The same things were measured in two ways. Each way mixes the same 11 hidden numbers, adds some noise and spreads widely along 6 directions of its own, which tell nothing about the thing.
In the rows, 128 means zero.
Some things both ways: the first way, then the second way.
[175 169 102 105 161 191 150  71 134 175 173 110 127 128 144 164 103  70
 150  86 172 138]
[110 129 134 114 139 162 108 126 150  92  79 140  43 100  91 133  75  34
 127  74 160]

[ 96 112  92 155 137  50 166 168 136 119 100 119 157 168 137 106 153 157
 137  96 104 122]
[105  88 144 137 122 143 118 157 114 123  92 117  90 113 104 133 151  91
 170 113 150]

[142 132 163 156 140 218 107 135 129 109 129 144 161 166  94  96 132 121
  76 100 114  77]
[102 121 129 119 141 125 112 117 145 130 110 146  99 110 107 119 117  90
 113 122 125]

[ 96 110 139 179 157 118 130 149 139 153 136 156 168 119 158 102 157 143
 122 141  75  80]
[137 108 132 126 111  80 174 160  74 145  99  94 145 146 159 133 125 169
 150 137 118]

[146 151 129 109 169 120 149 109 125 174 144 154 120 128 143 124 113  85
 184 125 144 141]
[115 111 158 124 100 109 130 171 157 142  95 124  94 146 117 134 107  97
 168 126 145]

[152 160 165 102 138 143 113 143 110 112 115 137  92 115 121  96 134 130
 108 117 178 148]
[124 152  85 142 124 136 139 138 111  82 102 104 110 134 110 144 130 108
 126  96 134]

[122 134 155 166 119 157 124 147 115 116 127 133 131 143 125 109 162 147
 109 131 118 105]
[118  89 162 115  95 148 124 165 126 153 130 122 118 148 134 129 107 108
 161 137 127]

[175 136 106  79 149 159 107 171 112  95 130 136 174 163  72 141 104 115
 102  64 163 129]
[ 94  61 143 126 103 139 157 152 114 114  92 155  92 161 186 126 148  45
 165 108 130]

[171 150 128 129 137 140 124 127 131 155 138 119 149 108 125 153 160 128
 154  95 151 155]
[100 105 156 118 108 151 139 141 114 131 104 118 103 152 127 132  82  56
 148 108 134]

[105 110 112 117 115  97 141 156  99  54 141 141 142 135 114 101  85 144
  95  78 136 127]
[152 164 138 119 140 150 105 142  81 105 138 126 134 116 134 122 121 127
 137 142 130]

[172 179 152 103 141 125 140 137 157 138 118 139 126 139 124 104 138 119
 138 121 168 160]
[133 106 148 128 111 120 126 164 105 139 121  86 150 115  89 140  90 140
 138 133 140]

[140 128 127 137 110 150 121 130  90 138 181  91 128  79 153 161 147  98
  80 154 121 136]
[125  77 140  89 161 150 113 143 186 142 148 104  77  87 174 123 130 130
 125 111 127]

[181 141 127 116 112 179 118 131 146 137 165  88 169 126  75 161 126  99
  76  89 159 156]
[ 76  81 111 125 159  68 116 155 120 119 133 132 140  92 164 123 173 132
  88 111 116]

[154 151 105 120 147 138 151 121 130 166 124 124 127 131 158 162 175 128
 191 112 125 133]
[129 118  83 131 148 103 155 152 115  83 128 156 139 116 134 119 149 124
 107 123 135]

[107 121 136 136 136 185 131 102 117  91 180 164 126 113 153  88  79 124
  95 113 113  79]
[146 141 164 107 110 181 132 130  98 139 135 113 127 149 153 119  79 101
 143 138 111]

[102 121 162 170 139 146 116 142 113 101 107 170 128 151 147  84 142 132
 142 117  98 110]
[137 158 138 114 117 110 118 147 154 145 126 137 118 137 117 126 135 125
 126 149 136]

[133 110  68 101 127  51 176 122 125 162 172  94 121  63 163 170 148 169
 168 139 129 144]
[116 137 121 140 148 131 162 103 106 127 141 129 143 139 134 108 113 127
 117 132 115]

[145 126 113 126 115 131 132 140 125 135 173  99 157 116 109 135 115 108
  72 130 139 143]
[115 100 121 129 131  86 132 172  84 100  85  96 127 109 152 145 131 138
 130 102 123]

[121 119 129  97 143 137 141 125 130  91 151 157 118 123 137  91  85 131
 109 117 128 104]
[133 150 121 124 163 132 122  98 141 127 151 137 129 104 121 106 131 133
 102 143 122]

[141 122 185 140 151 168  74 177 113 104  83 181 125 129 124  67 166 165
 107 147 113 108]
[140 119 143 127 110 144 137 100 150 154 125 130 122 164 136 124 132  97
 142 158 122]

[132 172 162 111 137 178 130 120 111 145 155 134  86 113 120  79 108 117
  89 129 171 123]
[137 143 113 143 164 107 122 151 104  98 118 114 112  75  97 123 132 160
 132 112 155]

[167 148  99 118 123 113 146 131 113 150 140 106 135 128 127 164 138 113
 148 116 172 177]
[128  86 140 112 137 116  92 139 161 160 164 146 118 106 151 117 176 144
 131 165 133]

[130 135 151 132 137 147  97 151 120 138 128 116 110  99 145 114 167 135
 103 119 127 133]
[157 171 124 140 140 139 129  91 135 120 156 125 145 139 128 119 162 118
 114 152 143]

[137 147 131 107 139 158 112 134 104 139 171 121  91  93 140 111 115 129
 104 126 161 139]
[116 100 133 130 155 102 158 134 137 128 129 133  96  99 177 109 178 140
 124 111 142]

[124 102 113 142 142 101 133 151 141 124 136 119 167 144 123 130 144 128
 121 104  94 110]
[102 123 157 117 163  90 123 124 172 156 119 133  96  94  95 112 111 118
 113 119 149]

[110 152 169 147 178 156 147  68 138 186 135 186  88  99 196  98 117  97
 203 136 122 112]
[138 152 118 121 140  72 128 136 167 153 154 133 130 122 128 120 158 173
 116 158 141]

[125 143 114 120 143  86 164 112 141 156 154 121 107  91 177 136 111 101
 119 154 151 155]
[173 161  84 133 135 122  98 138 100  86 131  93 128 100 118 147 139 172
 127 136 136]

Other things, the second way, with their names:
q_120: [118 108 156 112 127 125 132 149 156 161 109 129  84 123 145 120 152 125
 149 130 126]
q_966: [145 147 121 127 170  85 139 108 107 129 122 149 119 100 116 106 136 161
 115 140 140]
q_731: [145 117 108 122 106 138 124 157 109 104 103 106 123 150 141 153 123 114
 152 128 121]
q_331: [144 112 111 113 133 130 142 178 143 110 137 118 101 114 139 130 135 141
 152 122 149]
q_825: [168 170 117 128 115 105 123 141 103 128 128 114 161 135 141 133 149 172
 127 170 115]
q_258: [122 124 144 119 105 164 106 109 160 169 171 132 123 152 110 120 135  96
 137 164 129]
q_633: [113  66 137 114 153 171 119 143 127 125 151 130 117  87 167 108 152 119
 124 131 114]
q_892: [140 161 134 116 139 119 134 105 163 152 151 119 120 123 121 118 143 128
 109 144 144]
q_683: [134 116 151 104 108 141 111 130 144 137 120 128 100 138 181 132 125  96
 127 130 112]
q_300: [123  98 120 134 143 110 152 135 136 115 106 119 112 120 141 126 125 125
 132 113 131]
q_522: [107 146 144 150 133  88 141  87 146 153 130 155 152 152 110 110 152 103
 110 156 134]
q_912: [145 119 115 125 124 192 114 161  58  92 110 108 110 101 172 127 135 148
 157 126  90]
q_379: [ 95  67 170 117 142 152 125 124 171 147 118 166  80 118 139 106 138  54
 140 118 148]
q_788: [130 127 139 131 127  86 141 132 123 133  90 133 133 143 116 129 110 118
 127 135 128]
q_398: [132 135 138 128 104 118 124 133 130 146 135 130 115 153 145 126 145 127
 153 157 131]
q_881: [149 163 106 144 165 125 133 108 117  96 108 118  98  92  96 124 128 142
 132 116 152]
q_885: [162 111 151 141 129 100 143 156  94 109 120 114 141 126 114 132 111 124
 150 129 181]
q_582: [111 133 111 153 113 126 146 112 135 135  98  99 151 129  93 130 155 122
 112 137 106]
q_678: [111  92 162 119  97 137 140 173 111 131  88 104 101 154 148 143  96  84
 171 107 128]
q_227: [ 90  91 148 127 147  90 142 136 150 164 127 138 113 101 109 107 119 136
 130 129 133]
q_80: [107 110 131 119 108  83 180 146 117 138  96 105 129 150 145 134 114 116
 114 109 127]
q_388: [111  99 123 137 126  55 150 198 177 118 125 110 120 113 131 136 151 150
 123 104 165]
q_385: [105  98 147 127 145 106 104 128 163 147 149 152 137 119 121 114 145 104
 113 147 137]
q_782: [123  71 116 123 132  88 121 149 151 139 112 114 115 126 161 140 161 145
 141 137 119]
q_488: [175 157 112 130 123 121 122 136 118  93 127  93 142 117  96 144  93 134
 117 129 157]
q_57: [135 112 140 115 179 111 120 135 138 146 146 106 114  88 107 114 109 168
 141 134 144]
q_880: [129 105 135 118 133 100 120 144 131 128  99 129 110  98  93 133 106 112
 116 120 153]
q_423: [129  93 134 123 133 129 126 154 140 134 145 118 125 126 144 126 130 139
 144 137 130]
q_25: [122 103 134 105 135 124 115 171 145 131 115 134  88  81 158 120 126 155
 118 115 114]
q_478: [117 123  94 117 125  91 141 150 125 101 120 138 144 127 128 133 121 111
  81 118 128]
q_623: [114 134  96 133 141 119 134 103 153 124  97 135  95 113 109 128 165 104
 101 117 131]
q_24: [111 119 108 150 117  99 178 121 147 156 129 144 142 134 114 108 188 146
 119 155 126]
q_98: [137 104 137 123 120 126 152 121 103 135 114 129 134 146 162 123 135 120
 133 138 114]
q_419: [129 144 127 153 115 145 142  93 129 151 145 136 156 146  85 110 141 119
 126 167 129]
q_763: [135 143 128 113 144  99 141 119 149 154 141 138 119 114 146 111 137 165
 105 147 119]

Some of these things the first way, each followed by its name:
[122 126 166 153 124 137 104 163 104 121 136 153 128 100 129  89 148 149
 108 150 117 130] => q_678
[135 120 107 159 119 114 158 126 147 177 170  72 145 124 138 128 168 115
 101 155  87 118] => q_582
[117  99 133 154 138 146 111 155 114  83 133 146 142 150 131 112 140 147
 106 115  95  88] => q_763
[123 120 115 129 147 142 130 153 117 145 155  96 145 128 116 129 139 119
  61 120 115  85] => q_881
[174 129  91 109 166 179 143  80 146 185 158  91 132 140 112 151 118 102
 155  79 146 122] => q_522
[145 145 159 112 141 129 117 149 111 121 113 165 121 115 135  95 131 125
 129 147 148 150] => q_731
[150 145 138 134 123 152 117 157 135 123 137 138 150 126 129 114 165 147
 123 124 116 128] => q_633
[144 153 167  92 120 156 118 148  86 100 141 150  88 100 112  89 107 133
  87 154 172 133] => q_423
[142 163 188 151 119 178  90 173 133 153 122 109 111 102 141 126 204 123
  66 167 126 139] => q_488
[140 139 153 121 159 171 123 108 127 127 147 172 123 141 135  80  89  92
 132 120 138 119] => q_825
[150 137 114 138 130  58 138 179 147 139  94 125 141 137 151 139 194 162
 167 142 131 183] => q_880
[176 143 123 110 137 167 111 100 110 143 191 127 113  88 142 148  90  91
 124 134 176 180] => q_683
[107 130 131 166 124 143 150 124 125 115 130 116 148 146 132 138 147 125
  96 101 116  94] => q_258
[113 103 113 143 121 104 130 165 115  86 121 109 132 145 133 108 143 148
  82 127 113 116] => q_623
[147 123 140 164 138 149  99 183 135 105 118 154 193 171 101  98 172 160
 117 102  99 105] => q_912
[137 131 106 115 166 120 151 101 128 150 160 134 143 130 134 151  87  89
 141  96 149 125] => q_398
[161 139 132 123 171 139 107 142 144 118 113 133 175 167 117 145 145  87
 138  42 124 121] => q_892
